The same things were measured in two ways. Each way mixes the same 10 hidden numbers, adds some noise and spreads widely along 6 directions of its own, which tell nothing about the thing.
Some things both ways: the first way, then the second way.
 26  22 -21   3 -40  -8 -12   3   1  -5 -18   9 -23  14  26  23  10   4 -22
 -7 -11 -28   5  13  -4 -28   5  -2 -10   0 -11  -1 -19  -9   0 -24  23  20 -16   9   6  -2 -11   7  -7

 33   6   3 -10   6 -17  17   7 -11   6  -1  -3  10 -12  12   1   6 -11  -1
  2  -8   2 -18   3  -5   1   1  14  -9 -15  27  24  -9  -6  -4   9  -7  15  -6   1   6 -14   5   3 -17

 41  14 -14  -4 -22 -13   5  18 -34 -16  -8  14   9  15   6  17  21 -20  -9
  9   3  -5 -19  15 -22   7 -13   7 -21 -12  18   8  -9  -4   7  27 -16   4 -23  11  14   2  15 -12 -23

 14  -1   1   9 -23   3  -3  -7  22  13   5   3  -8  -1  -4 -14 -15   8   6
  3  19  -7 -17   1 -18  16 -18  -6 -30  14   1  -1   3   0  16  19   4  -4 -16   8  -6 -24  -2 -26   7

-23   6 -24  -4  -7   5 -29 -20 -17  -4 -17  15 -11 -10 -19   5   6  -4  -9
-18 -17  -7 -13  14  -1 -17 -10  18  -4  -8   2   6 -33   5   6  -8   1  13   1   5 -21 -12 -15  -1 -11

  6 -12   1  11 -24   3  -2  -9  -4  -7 -18   6 -21   0  -6   2  16   6  -6
 19   2   3  -3  12   6  -5 -22   7   8 -27   5 -12  14 -14  25  -3  -6 -18 -23   7   1  18   3   9 -14

 41  31  -1  -8 -16  -5 -32   0  19 -10 -17  46   4 -22  28 -14   9   0 -26
  4 -20  14 -13 -11   2   4   5   7 -12  -2  14  36  -2  -5  14  -2 -10  10 -12   9 -17 -30 -10  -7 -32

13  7 -7  3 10  1 -2  9  2 -3  4 11 19  0  6 -5 12 -7  6
 -2 -11  -6  31 -12  -4  -7  18  16  -8   2  11  12   0  -4  -5  -9   7  18   4   2  13  -8   0  -3 -10

  3  -2  27  -2  17   3  -7   7   1   1 -11  -9  -1  12  -2  -2 -12  11   8
  0 -20  -5 -11  -7  -1  -4  -8 -17 -21  12  -5  20 -10  11   3   3   7  14 -23   7  -3 -23  -7 -11  -9

-26   1 -12   1   6   0  13   4 -33 -18   2 -14   6  14 -20  13  27 -15   0
  7  -1 -12   2   5 -25   3  20   2  14 -11   6 -10  11 -12  -5  10  -5  12   4 -20  12  12  10   0   7

  5 -12  -1   5  25  27  14   6 -13  -3 -20  -9  -9  -9  18  -9   1  -4  -1
 10  -8  -4 -19  -2  -7  -4   6 -25 -15   8  -4   5   4  -8   7  -6  19   6 -20  -4  -1  -9  -1  -1  10

 16  25  18 -40  27  16 -20   4   6  28  -6  -3   8  15  10 -61 -24  13  22
 -1 -33   1  11 -12  -3 -25  17 -11  11   4 -25 -11   2  19  -2 -16  23  16  -7 -21  -6  26  -5   5  16

 33   5  -3  10  12  -8   4  29  21   4  12 -11   2 -17   2 -25   1  -1   6
 31  29 -10  50 -20   4   0  -6   3  11 -13   9 -31  36  -5  -6 -14  19  -8  -1   7   2  28  -7  -2  16

 48  11   5  -1 -26 -21  -7  -5  11   2  -5  14   4  -5  20   2  10 -13 -11
  5  -4  23  -4 -17   7   5 -15   8 -23  15  -9   4  10   7  27  -1   3  -9 -29  14 -21 -15 -12 -20 -22

 -2   8  -2  17  15 -23   1   2   1 -19  13  -1   6 -15 -14  28  17  -2 -10
-16  -3  11  15  -8   2   8 -17  13   1   2  -8   8  -2  10  -5  18 -10  -5  11   1  -6 -31  -7 -19  -9

-50 -17  20   4   7   5   5 -12 -18  -8   6 -22  -2  19 -45   3  -3   3  19
-16 -17  11 -24  10   1 -18 -19  14  -5 -14 -19  19 -25  21   9   3  -3   1 -10  -7 -10 -12  -6   2  -6

  8  20  -7  -6  19   4  -5  22  -9 -11   1   5  15  -9   0 -13  -1  -6  -3
 -2 -13  -6   2  -1  -4 -20   5  12  -7 -18   7  25 -21   5 -13 -14   7  23   0   4   2  -8  -9   9 -11

 -4  -2  10  -3  12 -10  10  15 -18  -1   4   1   2   5 -15   8  -1  -5  14
 17   4 -23  -7  14 -22   9  -5  -3  -9  -9   5  -4   0  -1   3  18   0   3  -8   2  10   1   5  -7  -3

 22  17  47 -16  14 -46  20  41   6  -1  26 -16  26   8   0  18 -20   4  15
 17  16 -20   3 -16 -24  27   8 -15  -4  21 -10 -13  27  10 -11  25  13   9  -8  -6   4 -17  -6 -23   2

 -1  -6  10  13   2  -4   4  -7  13   5   5   7 -27 -12   9  28 -12  -1  -4
 -3 -11  -1   9   7  -8   5   2 -21   3  15 -29  -8  -6   7  -6   1  14 -10  13   2 -17 -14 -13  -7  -7

 -8 -17  16  16 -17 -10  -3  -6  12   4   6 -39  -9  23 -18  18 -12 -11  13
-16   6  15  -4  17  -9   2  -4   1   2   6   2  -3 -18  11 -20  15   3  -7  -1 -16   2   5  12  -3  -1

 50  41 -23   8  -2   8  -9 -33  26  24   1  -3  -9 -17   6 -42   7  -6 -29
 -8   2 -18  11  -3 -15 -10  -5  14   7 -19   4   5 -12   5 -15   3 -10  26  -1  -3  -6  -7  -6 -10  -1

  5   7 -40  39  40  31  16 -30 -10   4 -10 -17  -8 -28 -10  -7  30 -24 -37
 21  19 -14  29  -1 -15   2  -2   3  26 -28   3 -37  24 -13  -7   4  -6  -2  -1   5   5  31  -1  -5  -6

-12  14 -21   4 -26   1 -13  16 -12  -7  -9 -16 -14  34 -14  16   1   6  -1
 22 -13  16  13 -14  -9   0  -8 -10  -9 -34  46  -4   7 -28  -7  15 -14   7  -7  32  19  26  11  -8 -22

-12   9  -5  -9  10 -22 -23   9  -9 -16   0  15  11 -15 -22   9   6  15   5
 14   2   7  16 -11   2  23 -18  11  12 -16  32 -20  25 -25   9  21 -24  -9   1  11  -3   3   4 -17 -13

 -8  18 -26  26  31  21 -25 -13  12 -12 -23 -10  11  -4   7  10  19   6 -26
-10  -4  19 -12  -5  -2   7   1   3 -11  12   5  -1   8 -13   2  12  -2   1 -22 -10  15 -14  14  -8  -8

Other things, the second way, with their names:
<179>:   5  10 -42  15  10 -20   6  17   0   1   5  19  -2  -2 -12 -17  -1   3  27  -6  -4   7 -12   2  -5  -8
<58>:  11  -1   4  -8  12 -14   1  -6  10  -1 -13   6  -1   3  -6  16   8 -10  -7  -8  -4  -4   8   8  -3  -6
<286>:  12  16   1 -11  -5 -16  27   0  -3   6  -6  26 -12  21 -20  -3  27 -13   0   3  -8  -1 -10   9 -15   7
<466>: -20 -18  18 -12 -16   5   7  -4   9  -7  -1  27  35 -22  10 -33  19 -12  25   9   3  -1 -43  -1 -10 -20
<480>:  -8  -7  11   9   6  -7   0  11  15  17  -8  -7  -4   0   0  -6   6  -1  -7  14 -16   1   4   5   6  -7
<418>: -10 -28 -12  38 -15   3 -20  23  -2  -8  11   2   4 -13 -11  -8 -38  26  26  11  17 -14 -13 -22  -5 -10
<157>:  19   6   0  -2 -12 -10   9 -28 -27 -26   8   7 -12  10  -6  15  11   5  -4 -25  23 -12   1  -5 -29   5
<333>:  12  10 -29 -20  12 -28  11  -4 -26  -3  -1  12 -12  10 -26   4  19  -7  12 -25 -11   8  -6  13 -13  19
<67>:   8 -10 -15  29 -11  -7   0   3   7   0  -8   3  12   1  11 -14   4   3  13  12  10   2 -11 -11  -8 -12
<36>: -21  -5   6 -11  -1  -1  -2  10   6 -25   5  26  57 -34   3 -39   2   7  22  10  -5  13 -51   6   6  -5
<319>:  -9 -24  22  -2 -16  15  -6  -4  10   7 -10   5  19 -10  15 -16   4  -2  13   0   0  -9 -14  -9   2 -23
<124>:  30  13 -13  17 -21 -13  14 -16  -8 -27  12   5 -13  29  -4  29   7   7  -1 -29  26  -4   0  -8 -32  -4
<513>:   5   5   9  10   0  -1 -12 -21  -5  -8  -2 -10 -23   9  -4  22  -7  10 -18  -9  -1 -12  23  -1 -10  27
<95>:   1 -20  24 -23  14 -14  31  18 -15  13  18  -8   3  -3  13 -17  30   5 -20  32 -22 -12 -10   7  -2  -7
<233>:  -3  -4  15  -9   2 -24  26  20 -17  14   8   5 -15  13 -13 -19  32  -2  -7  26 -28   7   0  19  -8  20
<293>:  -2 -11  27  -7  -2   6  -3 -18   9   0 -19  16   1   1  -5   5  15 -14  -7 -16   2   8   9  10  -1 -16
<77>:  10 -13  -6  20 -16  -5  -7   5   4 -28  15  13   7   4 -12  22 -16   7  16 -20  19  -8  -5  -9 -19 -15
<107>:  22  10  -7 -17   1   4   7 -20   3  -5  -9  21 -18  20 -15  22   4   3  -7 -32   6  -1   8   0   0  -5
<519>: -10 -20  -1  -8  -2   7  -9 -15   2  -9   8  -1   8  -6  -3  23  -6   0   9 -26  -5 -15 -17  -5 -10   5
<443>:  -9 -19   3  -9 -13 -27  15  15 -16  -8   0  26  18 -11 -10 -29  34 -12  28  27  -6   9 -29   8 -22  12
<186>:   3   0   9 -19  -4 -11   8  -2   5 -27  10   2   9   7  -8  21  12   2  -3 -20   0   5 -18   6 -14  -4
<277>:  -3   3   3  -7   8 -11  27  14  -2  11  13   3  -2  10  -9 -15  17  -3  -3   2 -16  -2 -23   6  -6 -17
<350>:  -2   8 -16 -14  20 -37   9  12 -19  -8  -5  16  12 -12 -24 -15  19 -14  15   1  -9   7 -17  16 -12   5
<510>:  -5  -6 -16  29  -6  -2  -5  -7  -1  12   3 -23 -15   5   8   3  -5   7   1   7  -6 -19  -5 -16 -11  12
<166>:  -7  11   5 -19  13  -5  -7 -10   5 -15  -4 -13  12 -16  15  -5   2  18  -8  -4  -4   4 -14   0   7   6
<19>: -10 -12  32  -7  -5 -10   4  -8   4  -8   7 -12  10  -8   9  14   9  -8 -12   6  -3 -29 -11  -6 -19  -4
<111>:   2  -7  27 -20   6  -8   1   0  21   8 -16 -10  -4   6  -3  30   7 -10 -19   4 -13 -17  11   1   1  -5
<180>:  15  25 -20  -2   8 -20  17  -1   1   0  -3  30 -18  21 -28   5  18 -11   3 -21 -11  14   8  19 -11   8
<204>:  14  -5  11  13 -35   1  11 -18  -3 -40  13  27  14  18  -9  16  10  -4  10 -32  38   0 -18  -6 -36 -27
<504>: -23  16 -19 -21  32 -22   1   4  21  22   4 -37 -29   2   6  14  16  -1  -8 -15 -50  12   0  18   5  15
<456>: -17   0  19 -33  10 -17 -21  -6  11 -27  -7 -10  22 -26   6  13  -1   1   7 -21  -5  -5  -7   3  -4  -3
<271>:   1 -17  19 -18   0  -7  17   1 -10  14 -10  11   1   4 -11 -11  30 -15  -5  14 -11   4 -11  10  -4  -4
<35>:   3  -5  52  -5  -7  -8  15 -10  -2  -4 -12  21  -9  14 -18  -2  34 -21 -20  -8   5  19  19  25 -13 -25
<281>: -14 -24  14 -49   5   1  -8 -22   2 -15 -12   6  26 -24   7   9  18 -10  13 -23  -3  -5 -25   1  -3  -8
<527>:  10  17 -20  -6  17 -17  -4  -3  -5 -10   0   8 -14  -4  -9   3  -9   8   7 -24   1 -12  12   0  -5  -1
<306>:  -3   0 -16 -11  24  -6 -15 -11   0 -11  -4   9   1 -22   2   1  -8   7   9 -26  -3  -2  10   3   4  -6
<448>:   4 -35 -12  40  -7  17 -22  -3   9  15 -12  -1 -15   5  -9  13 -24   5   9  -1  11  -5  14 -15   6 -14
<389>:  -6  10 -17 -17  35 -21  -7   7  14 -10   3 -29  -5  -8   3  15   3  16  -9 -12 -15  22  -2   9  11  -5
<490>: -17   6   7 -34  22 -18   6  10  11  -3  -2   3  16 -20   1 -18  20  -1   1  10 -22   9 -22  12   6  -1
<191>:  -1   4  -5 -12  22  -9  -7   5   6 -33  19   3   7 -24   9  -4 -10  30   1 -14  10   6   0  -2   3 -21
<235>:   7 -13  19   3   0  -1  -8  -4   4   3 -21   2   9   1  -6   9   1  -6  -9  -2   4  -1   8   2   3 -15
<65>: -10   6  -6   8   4  -7   2   7  -5   7   5  -8 -17   1  -7 -21   5  17  -1  13 -12  11  -8   1   1  10
<115>:  10  -2  25 -18  14 -10  14   4 -11  13  -6  -4 -23  16 -20  12  12  -4 -26  -6 -12  -1  18  14   3  -8

Some of these things the first way, each followed by its name:
-20 -11  24 -10  33  15   4 -13  12  17   4   2   5 -15   4  -9 -33  15  20 -> <115>
 -9   5 -34  17  28  35 -12  11 -18 -30 -19  24  22 -31   1  -4   4  -7 -15 -> <490>
 13  -5   2  14  29  -4  14  -6  -6   2  -1 -15   7 -17   2  12  11 -17 -10 -> <179>
 -6  -1  -6  -1   5  -6   1  13 -24 -23   0  15  14  -6  -7  16  15  -8   3 -> <480>
 14  -6  17   5  27  13   5 -22   8  23 -16 -17   7 -17  -3 -21 -13   3  -3 -> <319>
 12  30 -19  11  42   6 -36  15   6 -14 -10  14  27  -9   6  -4  13  -1 -14 -> <204>
  8   0   6  -3  15  -3  15 -29  -5  28  -9 -37 -15   1  -2   2   3  -1  -9 -> <281>
 25  28 -10  -1 -14 -11 -31 -16  36  19   4  11  -9   6  16  -7  12  -4  -9 -> <77>
-24  25 -14 -18 -27  -4 -37  -1  -1 -17   2  41   0  -2 -16 -11   7   6  -2 -> <111>
 30   0 -14  10 -12  -7 -13  21   0  -1 -14  11   3   1  26  29   1 -25  -6 -> <191>
  6   0  16  13 -15 -12 -14  -6  20  -9 -10   9   4 -10   7  23  -7   8 -12 -> <277>
 15  -9  -5  -2  -4   1  -4   2 -16  -2 -32   4  -1 -12   1  -5   9   5  -5 -> <107>
 10 -10 -11  17  -3   0  20  -2   7   7  -2 -18 -11  -9  13  19  -6   7  -4 -> <65>
 11  -9   0  29   7 -19  16  31   7 -21  11 -33  -1  -5   8  39  12 -15  -6 -> <36>
 -5   5 -33   7 -20  27   3  -9 -16   1 -14 -10 -17  10  -7 -12   2   0  -4 -> <443>
 24 -11   3  -6  24  17  23 -33   1  26  14   4   1 -30   7 -33  -7 -26  10 -> <19>
  0   5 -28  13   9 -18   4  -2   4   8  18 -38 -35   1  -1  17  32 -20  -6 -> <513>
 25  15   6 -12   0  -7 -10   8  15   3   4   4  16  -5   4 -23 -11  16   8 -> <180>
 12 -15 -10   2  -5  10  20   9 -37 -14 -12  -7  22  16   2  12   2 -10  13 -> <35>
  2  14  -5   6  66  15  -7  15  -4  -8   6  13  27 -18  -7 -22   9 -10   5 -> <124>
 34  28 -50  30  19   2  -9 -13   9  -1 -12   1  -7 -18  29  15  53 -24 -45 -> <186>
